The rows are grouped in 4 ways, from coarse to fine. Each group lies inside one group of the grouping before and may be the whole of it. The rows also spread widely along 11 directions, which tell nothing about the answers.
Some rows, each with its group in each grouping after it:
[4 3 -19 -22 1 -4 1 2 3 -11 -9 -2 -22 4 -1 -8 -1 -11 16 -1 -4 19 -8 -17 -12 -26 -2 -4 9 -18 -31 9 -18 21 12 5 -21 -2 19 -12 -19 26] : k349 k389 vod k387
[13 22 -5 -14 6 -42 7 29 16 16 -2 -32 -41 9 -9 -9 -6 15 41 -1 33 7 -6 -28 2 -4 -9 -47 -17 -15 -27 -44 -23 -9 -4 3 -23 6 -16 -10 5 39] : k349 k389 vod k850
[3 3 -15 -2 -9 11 11 -20 6 -2 1 2 1 12 5 -13 11 -35 13 -1 -12 18 4 2 -11 -28 5 24 12 6 -34 15 -9 28 15 1 5 15 34 -1 1 14] : k349 k389 Zabe k238
[47 -11 48 5 -31 23 23 3 -7 -6 10 -4 -47 -21 -2 11 23 -26 -7 -11 8 -62 -5 -3 -40 -65 -34 -15 -16 3 -13 -8 -76 -38 16 22 25 3 36 -23 19 -24] : k890 k344 dizek k333
[4 -2 -6 4 9 -30 -8 6 10 8 -7 -13 -42 20 -20 4 1 20 24 -10 2 -5 -14 -9 -7 -22 -2 6 -1 1 -20 -5 -39 1 3 -17 0 10 2 -4 10 3] : k349 k608 Razol k259
[28 17 25 17 14 -14 -6 -11 -3 7 7 -32 7 -5 22 7 -5 5 23 -2 12 -26 -2 -5 -5 -23 3 -13 -6 6 -9 -19 -16 -28 -11 -1 15 10 -10 -16 -1 12] : k349 k777 lafa k707
[2 -8 -2 13 4 7 18 -5 27 19 -33 32 -36 -4 10 2 -2 5 29 -6 11 -7 -2 -6 4 1 26 10 -5 13 -38 -13 0 21 -26 -18 6 -6 -42 2 6 -16] : k349 k777 vunot k45
[3 -4 -31 3 -13 19 44 -13 39 18 -17 51 -9 2 8 -35 11 -36 39 7 4 53 1 5 4 14 17 6 24 -2 -53 0 30 75 -2 -11 -9 4 -11 7 31 16] : k890 k519 nede k318
[-6 8 2 14 7 7 36 14 13 16 -30 24 -45 7 -4 13 -10 -8 41 5 4 3 -20 -13 1 -3 -3 8 -11 20 -50 -16 -25 6 -16 -5 4 10 -30 -5 -1 -10] : k890 k519 Fugo k761
[2 -10 2 20 4 15 21 -2 24 23 -31 38 -42 -9 4 7 -1 1 26 -6 -2 -3 -1 2 2 0 29 6 -12 7 -34 -3 -1 29 -24 -22 15 -3 -36 8 12 -27] : k890 k988 Neli k614
[23 -6 3 15 -6 -4 3 -11 9 17 -9 4 -25 12 -8 0 9 9 11 -10 3 -21 3 -9 -7 -5 25 2 2 13 -12 4 -15 3 -22 -17 3 2 -19 6 16 -5] : k890 k344 zazuk k804
[13 -4 -10 -4 -3 4 22 -18 16 14 -27 23 -34 18 -12 -17 8 -16 14 3 18 -1 -15 -18 -8 -2 6 19 27 6 -43 10 -30 17 -16 -1 -26 4 -17 -3 4 21] : k890 k519 nede k205
[2 11 -13 8 30 -12 9 3 17 10 -33 23 -25 1 5 1 -23 23 46 4 12 22 -25 -21 9 21 21 -16 9 -13 -36 -2 5 26 -34 -14 -25 -3 -59 1 -15 21] : k890 k988 vub k819
[22 1 -18 -28 -39 5 21 5 18 30 -9 -9 -43 4 -10 -15 31 -29 -3 -1 21 -20 38 -28 -5 -13 16 -23 -20 15 -29 -10 -16 4 -7 22 -13 6 14 8 15 19] : k349 k389 geg k129
[35 -2 -6 -3 -36 4 23 -7 20 5 7 0 -18 14 -17 -12 27 -18 5 -7 4 11 11 8 -13 -23 19 5 2 33 -25 -14 -7 8 14 -11 -4 1 23 -5 32 -3] : k890 k344 zazuk k428
[28 -30 43 -28 20 -1 -35 -39 -7 25 -36 6 -50 -11 4 15 5 8 -35 -9 30 -64 4 -24 -28 -25 32 -5 -1 -21 4 8 -52 -15 -52 -19 -25 -30 -31 -13 -19 6] : k890 k344 tepaf k249
[50 3 24 8 0 -11 -10 -4 -10 7 26 -34 -3 -19 9 -14 9 -2 7 -6 13 -37 8 -18 -22 -32 -17 -56 -1 -38 16 6 -36 -17 -4 24 7 13 17 -9 14 33] : k890 k988 vub k89
[23 -1 40 -27 -3 34 21 -34 21 10 -18 11 -2 -28 41 -4 13 -58 -4 5 28 -2 10 22 -14 -35 14 6 -4 12 -42 -32 1 13 -8 -3 0 -15 9 -27 -2 11] : k349 k608 boz k251
[5 9 -3 -16 13 -10 -4 -11 -5 -3 -13 -10 -16 9 4 1 -4 -15 12 2 5 5 -16 -16 -12 -30 -9 13 9 -6 -33 3 -35 -2 1 0 -19 7 13 -20 -25 27] : k349 k777 Geba k885
[4 21 -2 24 12 -10 20 9 8 14 2 -1 1 -11 28 -17 -9 -15 54 3 7 8 -2 -11 3 -3 -21 -34 -5 -24 -29 -14 -1 20 -9 10 21 24 -11 -3 13 25] : k349 k777 vunot k338
[-10 25 -38 16 1 -16 22 1 13 13 -18 -4 -14 38 -5 -2 -4 -3 39 4 -6 24 -10 -18 12 7 13 29 7 39 -50 -2 -8 5 -5 -6 -7 28 -13 8 -3 12] : k349 k777 lafa k141
[37 -2 14 -11 -8 13 11 -33 6 18 2 0 5 -13 18 -26 19 -35 -4 6 25 -13 13 -10 -16 -11 6 -22 21 -17 -14 6 -7 14 -18 17 -13 3 3 -11 9 40] : k890 k519 Vige k136
[0 20 -4 -8 10 -17 -10 -7 -3 21 -4 -42 -9 24 1 19 4 -15 7 -2 -9 -8 18 -14 -7 -26 16 10 -24 33 -15 -11 -19 -17 -7 -8 1 21 21 -4 -9 13] : k349 k411 Remev k786
[19 -15 11 -4 8 6 -14 -15 13 12 -8 8 -13 -20 19 0 6 2 7 -10 3 -12 16 0 -10 -21 26 -20 -8 -21 -3 -1 7 25 -13 -13 9 -13 -7 -4 8 -1] : k349 k608 gep k953
[26 18 32 16 16 -16 20 -26 16 14 -5 -7 -1 4 16 -16 -8 -13 33 5 38 7 -26 8 -2 -3 -8 1 18 4 -39 -30 -20 -5 -18 -10 -9 12 -29 -16 10 37] : k890 k988 Tugib k574
[48 49 2 -8 11 -19 -4 -5 -21 -14 23 -61 40 14 15 10 -6 1 19 10 10 14 -9 -17 -3 -18 13 -35 5 26 -7 -15 4 -47 -2 17 -27 10 8 -28 -24 51] : k890 k344 dizek k484
[27 -5 12 -14 -3 -5 -10 -12 -7 21 -6 -24 -27 8 -9 11 16 -4 -13 -1 8 -35 11 -25 -17 -28 17 -11 -10 13 -1 3 -35 -22 -18 5 -13 4 9 -8 -3 10] : k890 k519 Vige k227
[13 18 -8 -16 32 -21 -14 -12 3 -6 -23 -12 -12 7 11 3 -19 17 18 1 16 -3 -15 -30 -6 -3 18 -9 16 -11 -22 1 -10 -5 -27 -6 -38 -7 -32 -16 -36 35] : k349 k411 zeg k149
[74 -2 28 7 -18 5 1 -16 9 -28 30 -21 17 -10 -3 0 11 18 6 -9 9 -12 -9 17 -21 -42 24 -10 16 28 4 -18 2 -30 17 -6 -2 -16 11 -31 17 -7] : k890 k519 Fugo k787
[-32 -6 -28 -38 7 14 21 24 24 12 -27 31 -44 -11 12 14 -1 -43 32 1 -24 55 16 2 -9 -32 10 -3 -37 -10 -48 -21 11 67 17 -24 1 -6 30 -14 -3 -12] : k349 k411 Remev k613
[-28 6 -2 2 38 -3 1 3 -5 11 -11 9 -1 1 17 20 -18 -27 45 8 -32 48 -12 7 -8 -27 -6 7 -18 -22 -29 -2 -3 45 5 -25 17 13 20 -17 -9 3] : k890 k519 nede k318
[-4 2 -40 32 -2 -6 19 2 19 9 1 14 0 29 -13 -8 2 7 48 -3 -30 47 -3 5 7 8 25 20 12 22 -26 13 25 47 6 -23 10 23 -1 15 26 -8] : k890 k519 Vige k227
[46 11 -9 -26 -30 8 42 20 19 -38 5 8 -26 -2 -14 -5 9 -9 25 -3 10 38 -26 4 -17 -38 -4 -13 13 22 -47 -28 -12 -4 40 6 -33 -16 24 -35 4 4] : k890 k344 dizek k333
[23 -7 -13 -45 -12 6 -1 -9 20 -2 -23 -1 -38 10 -10 12 14 -5 -12 -7 7 1 12 -12 -16 -31 44 14 -5 35 -28 -11 -6 0 0 -16 -36 -23 8 -18 -14 -2] : k349 k411 Remev k613
[27 -8 -17 19 6 -34 -31 -41 -9 -6 22 -29 15 42 -25 -16 11 16 -2 -11 -18 7 -13 -1 -18 -23 14 34 43 1 6 46 -30 5 8 -20 -13 23 30 4 10 30] : k890 k988 Tugib k574
[2 9 15 18 23 -33 3 7 14 12 2 -13 -15 1 9 -3 -10 5 50 -6 11 15 -15 9 -3 -21 -14 -11 -10 -14 -25 -36 -17 11 2 -23 17 14 -4 -15 18 9] : k349 k777 vunot k338
[6 10 -21 -20 -1 -19 9 17 11 12 -26 -12 -50 37 -36 30 3 18 16 2 1 16 -9 -23 1 -14 37 16 -19 59 -36 -22 -22 -21 -6 -19 -33 -2 -10 -10 -13 -8] : k890 k519 Fugo k787
[24 -20 -6 -5 22 -21 -42 -15 4 17 -15 -9 -24 5 -12 15 0 47 -6 -13 -2 -21 10 -24 -6 -6 61 -15 -2 -7 17 23 -1 4 -37 -28 -23 -17 -31 7 -10 1] : k890 k988 vub k89
[18 1 -51 13 -31 5 36 25 22 0 -11 26 -46 16 -27 -10 12 12 34 -5 -13 15 -2 -26 0 5 15 -7 5 21 -36 19 -5 21 6 9 -13 12 -10 15 16 -7] : k890 k988 Tugib k574
[36 -12 -3 -14 0 -10 -20 -20 -6 -9 -4 -2 -19 9 -14 -5 8 14 -10 -10 2 -18 -9 -21 -23 -23 20 -5 26 -16 0 28 -28 0 -11 -9 -27 -13 2 -10 -9 16] : k890 k344 zazuk k804
[-2 14 10 4 23 -13 17 13 7 4 -7 4 -17 -1 10 9 -14 -9 48 1 1 35 -23 4 -4 -17 -11 -13 -11 -11 -37 -28 -12 19 3 -20 2 6 -4 -19 1 8] : k890 k344 dizek k333
[19 1 2 5 14 2 0 5 9 1 -4 7 -9 -25 25 -12 -6 4 31 -4 6 -8 2 -12 -8 -9 -2 -44 2 -40 -10 3 5 25 -12 10 6 -1 -16 -4 1 17] : k349 k608 boz k251
[18 7 -7 -35 1 13 31 8 35 -24 -29 34 -25 -17 13 -7 -12 -7 39 3 24 45 -22 2 0 -13 18 -10 10 -4 -61 -34 24 31 8 -8 -38 -33 -25 -32 -22 11] : k349 k389 geg k129
[5 -8 -56 3 -30 -6 24 -14 41 23 -22 26 -34 36 -26 -40 22 1 18 -6 13 15 15 -20 13 28 42 23 27 22 -44 19 13 48 -17 -8 -25 9 -27 34 26 16] : k349 k389 geg k129
[-13 14 -1 -16 11 2 13 -8 0 15 -14 -2 -14 3 19 -4 3 -50 18 9 1 19 1 -8 -9 -27 -19 2 -7 -14 -43 -5 -26 22 5 10 2 19 27 -12 -10 33] : k349 k608 gep k953
[-2 13 -30 -6 -6 -6 26 3 13 -1 -10 6 -12 16 2 -13 5 -26 33 5 -3 39 -9 -8 -2 -16 -5 11 11 9 -50 -6 -10 26 16 2 -10 16 19 -11 1 23] : k349 k777 vunot k45

New rows, each followed by its group in each grouping:
[-24 -4 2 -17 19 -9 0 -7 0 15 -30 10 -49 7 2 -5 -7 -27 15 1 8 -3 -16 -23 -15 -22 -23 11 3 -36 -43 7 -56 25 -10 -2 -11 8 5 -6 -20 28] : k349 k389 vod k387
[29 19 14 6 16 -12 8 -10 17 -5 -4 -10 0 -8 22 -11 -12 7 33 -3 27 -6 -12 -6 -6 -7 1 -20 14 -8 -23 -23 -1 -4 -14 -3 -11 -2 -28 -19 -3 26] : k349 k411 zeg k149
[14 8 5 1 13 2 7 -15 5 -10 -11 5 -9 -2 12 -4 -6 -10 22 0 6 -3 -22 -6 -9 -20 -8 6 21 -9 -33 7 -22 6 -2 4 -3 4 -4 -15 -12 18] : k349 k608 Razol k259
[37 -6 -16 -6 -26 6 29 2 20 -10 3 25 -25 -6 -7 -32 14 -12 20 -4 11 15 -3 -7 -17 -13 -4 -25 24 -19 -27 1 -10 30 13 9 -16 -4 6 -6 26 17] : k890 k344 tepaf k249
[36 -2 47 -30 6 -13 -3 -6 8 16 19 -30 -6 -23 13 1 12 -28 7 2 27 8 9 15 -23 -51 -4 -37 -22 -15 -5 -53 -21 -5 10 -14 -2 -8 32 -40 21 22] : k890 k519 Fugo k787
[39 17 -16 -31 -2 16 0 17 -3 -33 -6 -8 -4 -19 14 19 -5 10 12 1 -6 7 0 -24 -9 -32 23 -40 -7 5 -15 1 16 -14 10 24 -26 -22 4 -29 -39 10] : k349 k608 gep k953
[24 -3 4 -27 -12 -9 7 -4 2 -26 -1 -9 -33 9 -18 -12 7 -18 5 -6 12 1 -24 -7 -27 -54 -27 13 20 -15 -37 0 -57 -5 31 9 -24 -1 41 -29 -11 22] : k349 k389 geg k129
[14 0 -7 -11 -12 12 25 8 25 24 -11 20 -26 -27 21 -28 9 -25 29 1 24 -4 25 -20 0 3 4 -49 -10 -35 -30 -13 11 40 -16 17 0 -2 -18 4 14 24] : k349 k389 geg k129
[19 0 0 -12 -8 7 5 -19 10 6 -5 -5 -11 -2 11 -9 12 -27 0 -4 5 -15 15 -11 -17 -27 6 -1 4 2 -20 3 -15 9 -4 5 -5 5 17 -8 0 16] : k349 k411 Remev k786
[12 2 -15 -18 -2 7 8 -15 4 1 -19 9 -17 1 9 -7 6 -22 4 4 5 -3 -1 -23 -10 -19 9 7 16 -1 -36 13 -20 10 -6 10 -20 0 3 -11 -19 21] : k349 k777 lafa k707
[36 1 -5 34 -1 -4 15 -3 29 -27 -1 15 -11 2 -3 -13 -11 38 45 -18 3 -4 -25 2 -7 -7 10 5 29 8 -22 -3 7 9 4 -15 2 -4 -33 -5 14 -13] : k349 k411 Remev k786
[8 -4 -18 -16 10 -9 -7 -11 7 -4 -13 6 -13 2 6 -6 2 -3 14 -2 0 16 -4 -13 -10 -21 14 0 14 -15 -23 9 -8 24 -1 -9 -18 -5 6 -14 -12 18] : k349 k777 vunot k45
[21 -24 12 3 -28 5 18 -7 21 31 -8 11 -56 1 -16 -6 29 -16 -3 -12 10 -28 16 -1 -19 -26 7 4 -15 13 -20 -6 -42 8 -5 -10 10 8 10 6 39 -14] : k890 k988 Tugib k574
[2 -4 9 -15 28 -11 -15 -16 6 2 -13 0 -16 -6 14 -3 -8 -11 14 -6 3 0 -5 -8 -20 -29 -3 -3 7 -34 -17 1 -21 24 -7 -15 -8 -3 6 -18 -13 20] : k349 k411 Remev k786
[20 -9 -39 15 -1 -18 -21 -31 -4 -17 -1 -3 -6 39 -26 -31 9 22 -2 -12 -12 -16 -19 -26 -14 -7 7 30 62 -12 -10 70 -33 15 -2 7 -22 19 8 16 -6 31] : k349 k608 boz k251
[18 -2 3 2 -2 0 5 -33 21 30 -15 2 -9 12 2 -6 13 -11 4 1 15 4 9 3 1 2 43 18 5 31 -25 -6 1 14 -27 -21 -11 4 -19 8 15 13] : k890 k988 vub k819
[-10 3 -53 -1 0 12 29 -5 36 -1 -28 46 -14 14 5 -21 -4 -12 41 -1 -11 50 -2 -8 6 17 31 19 25 7 -53 12 36 71 -6 -16 -19 0 -23 11 1 8] : k349 k411 Remev k613
[21 23 -26 27 -18 16 36 8 1 -32 0 9 -5 14 -3 -11 -7 -5 41 0 -13 -2 -25 -18 -4 -12 -19 13 24 14 -45 26 -15 -3 17 33 5 22 1 0 -14 6] : k349 k389 geg k129
[25 -20 0 10 -11 -8 -5 -7 21 3 -1 4 -30 5 -15 -10 10 23 15 -18 4 -18 3 1 -10 -20 22 5 5 -3 -10 3 -10 15 -1 -19 5 -7 -8 5 22 -14] : k349 k389 geg k129
[16 -9 -7 3 -4 4 3 -4 15 4 -4 8 -14 -8 9 2 6 2 18 -8 -7 0 10 0 -8 -21 25 0 -3 4 -18 -3 4 18 1 -14 8 -5 0 -6 9 -12] : k349 k777 lafa k707
[22 30 -18 -29 0 -20 -10 -4 2 -1 9 -50 19 18 5 2 2 -5 12 5 5 33 11 -11 3 -17 34 -13 -6 28 -18 -21 20 -11 6 -2 -31 0 19 -15 -19 43] : k349 k389 vod k387
[17 -4 -21 -19 -6 -6 -2 -23 19 -8 -18 4 -20 27 -16 -4 11 4 0 -6 4 21 -8 -1 -5 -18 36 35 23 29 -35 4 -5 14 6 -19 -31 -9 4 -7 -5 10] : k349 k608 gep k953
[36 -6 16 -49 4 9 9 -26 23 -10 -30 24 -24 -26 21 -14 2 -16 -2 4 47 1 -16 -11 -15 -22 19 -10 28 -16 -44 -23 -10 8 -12 -2 -52 -39 -24 -39 -25 31] : k349 k777 lafa k707
[7 11 4 -3 1 9 34 -7 21 6 -12 22 -9 -19 29 -25 -4 -39 38 6 23 22 -9 1 -2 -10 -18 -9 11 -19 -51 -22 -4 33 -1 5 -2 7 -8 -16 6 29] : k349 k777 Geba k885
[16 -15 9 26 12 8 1 -14 11 10 -21 28 -27 -18 20 -7 -6 17 21 -10 9 -44 -7 -19 -8 -2 8 -7 13 -27 -14 17 -17 13 -33 -2 14 -4 -46 4 1 -10] : k349 k777 lafa k141
[13 7 0 6 -4 -16 6 -3 17 11 3 -17 -18 12 -2 -11 6 -2 26 -7 13 5 3 -1 -3 -16 8 -3 -3 9 -25 -19 -11 7 2 -10 3 11 3 -1 16 12] : k349 k389 Zabe k238
[42 28 41 11 27 -20 -6 -40 -7 -7 14 -33 39 6 26 -10 -13 -10 21 5 27 9 -25 13 -12 -17 -2 -3 27 1 -14 -24 -11 -21 -11 -11 -10 6 -9 -29 -5 48] : k890 k344 tepaf k249
[11 4 7 -23 18 -25 -27 -27 -3 5 2 -34 -1 17 1 0 6 -13 -4 -3 5 13 -1 0 -14 -38 8 11 6 -5 -12 -3 -25 2 6 -15 -16 5 32 -19 -8 35] : k349 k608 gep k953
[-5 28 -32 -1 -15 -14 30 11 11 10 26 -26 10 20 2 -23 17 -54 41 7 -17 58 9 11 -1 -27 -27 -3 -5 9 -41 -15 -5 33 44 9 17 43 68 -3 31 35] : k349 k608 Razol k259
[34 1 5 20 -27 28 27 -33 3 14 -8 17 -11 8 4 -19 20 -31 -4 -1 10 -41 5 -16 -13 -3 7 12 24 18 -27 27 -27 -2 -24 18 6 14 -10 11 13 10] : k890 k344 zazuk k804
[3 39 -9 -14 40 -19 -11 -4 -19 4 -4 -35 25 8 21 12 -20 -14 28 17 -4 34 -10 -26 2 -8 8 -27 -3 -8 -21 3 0 -4 -16 10 -27 16 1 -17 -44 58] : k890 k988 vub k89
[11 12 37 -10 31 7 3 -5 12 20 -19 -1 -2 -37 50 7 -13 -17 29 5 26 -6 6 1 0 -11 10 -43 -23 -22 -22 -37 15 12 -31 -3 7 -11 -32 -19 -11 19] : k349 k608 boz k251
[35 10 -17 2 2 -7 -12 -19 1 -15 6 -17 15 12 3 -9 2 15 11 -5 -2 3 -3 -13 -5 -12 23 -5 24 5 -7 20 8 0 1 6 -15 2 0 -5 -8 25] : k349 k608 gep k953
[23 11 4 -21 -5 10 10 -23 3 11 -32 0 -27 2 9 1 5 -15 -6 5 31 -34 -2 -33 -5 -10 16 9 9 23 -40 -1 -30 -24 -31 15 -31 -4 -27 -11 -29 25] : k349 k777 Geba k885
[21 6 8 -49 22 -10 -21 -10 3 -4 -25 -15 -21 -5 8 21 -4 5 -4 3 21 0 -8 -19 -9 -29 30 -12 -4 3 -22 -16 -12 -14 -15 -9 -43 -28 -9 -32 -39 24] : k349 k608 Razol k259
[1 3 -18 25 17 -16 -5 -12 10 7 -17 4 -9 22 -1 3 -8 26 32 -7 -7 4 -11 -9 6 2 27 23 11 15 -23 9 0 12 -18 -23 3 9 -28 6 -3 -2] : k349 k777 vunot k45
[33 12 5 -31 -21 6 11 -21 1 1 10 -25 1 0 10 -20 24 -52 -12 5 18 -1 12 -7 -20 -42 -14 -9 9 1 -27 -4 -29 -6 20 28 -14 11 50 -20 2 46] : k349 k608 gep k953
[16 -2 -6 22 0 5 5 -3 -5 3 -9 8 -24 9 -6 9 2 10 15 -8 -14 -21 -6 -19 -10 -10 12 3 3 8 -13 26 -22 1 -16 -2 6 7 -13 8 0 -11] : k890 k344 dizek k333
[3 25 -7 19 26 -16 -8 -1 -21 15 -10 -27 0 23 -1 22 -14 11 25 8 -10 -12 -10 -34 2 1 12 -3 -5 18 -12 16 -19 -24 -31 6 -3 23 -21 2 -26 21] : k890 k519 Fugo k761
[22 8 -26 -27 9 -23 11 22 23 -8 -21 15 -42 2 -13 -6 -9 30 38 -1 25 37 -23 -27 0 6 21 -41 12 -15 -33 -20 4 19 -9 -12 -54 -23 -37 -18 -8 25] : k890 k344 dizek k484
[15 -17 1 23 -15 30 25 -17 14 -19 -23 43 -36 1 -5 -9 0 -4 17 -11 -4 -28 -24 -4 -15 -23 -3 41 27 2 -43 30 -32 16 0 4 12 -1 -13 1 -4 -24] : k349 k389 geg k129
[18 9 31 -11 35 -42 -24 15 -2 -2 -10 -33 -39 -3 -4 18 -22 38 31 -10 26 -23 -24 -20 -11 -30 -8 -32 -18 -31 -9 -33 -41 -29 -12 -12 -15 -11 -23 -28 -22 16] : k349 k389 geg k129
[2 -21 -6 -2 3 3 9 -6 31 7 -30 41 -47 -7 -2 -13 -2 8 26 -11 13 0 -7 -7 -4 -3 19 5 9 -24 -36 0 -3 45 -16 -20 -8 -17 -34 3 5 -7] : k349 k389 geg k129
[37 2 22 -48 -6 20 16 -11 16 10 -23 5 -23 -18 13 10 11 -28 -4 9 33 1 5 -8 -14 -29 28 -19 -11 18 -33 -35 -3 -8 -13 0 -35 -29 -5 -35 -12 15] : k890 k519 nede k318
[36 -4 0 -17 -14 13 26 -7 34 4 -25 26 -31 -9 2 -1 8 1 14 0 25 13 -2 -1 -2 -4 43 -6 2 29 -40 -24 14 11 -14 -14 -32 -24 -35 -13 3 -1] : k890 k988 Tugib k574
[18 1 -11 4 -14 -2 23 13 13 12 -7 5 -37 8 -16 -2 8 -1 24 0 4 0 -2 -17 -6 -10 6 -10 -4 14 -26 -7 -19 4 -2 3 -5 8 -6 -1 16 1] : k890 k519 Fugo k761
[3 -31 19 -12 13 0 -29 -20 6 34 -7 4 -21 -27 22 1 12 -14 -6 -11 -1 -22 33 0 -16 -32 23 -14 -23 -38 8 3 -8 36 -20 -27 19 -9 9 -2 13 -4] : k349 k777 Geba k885
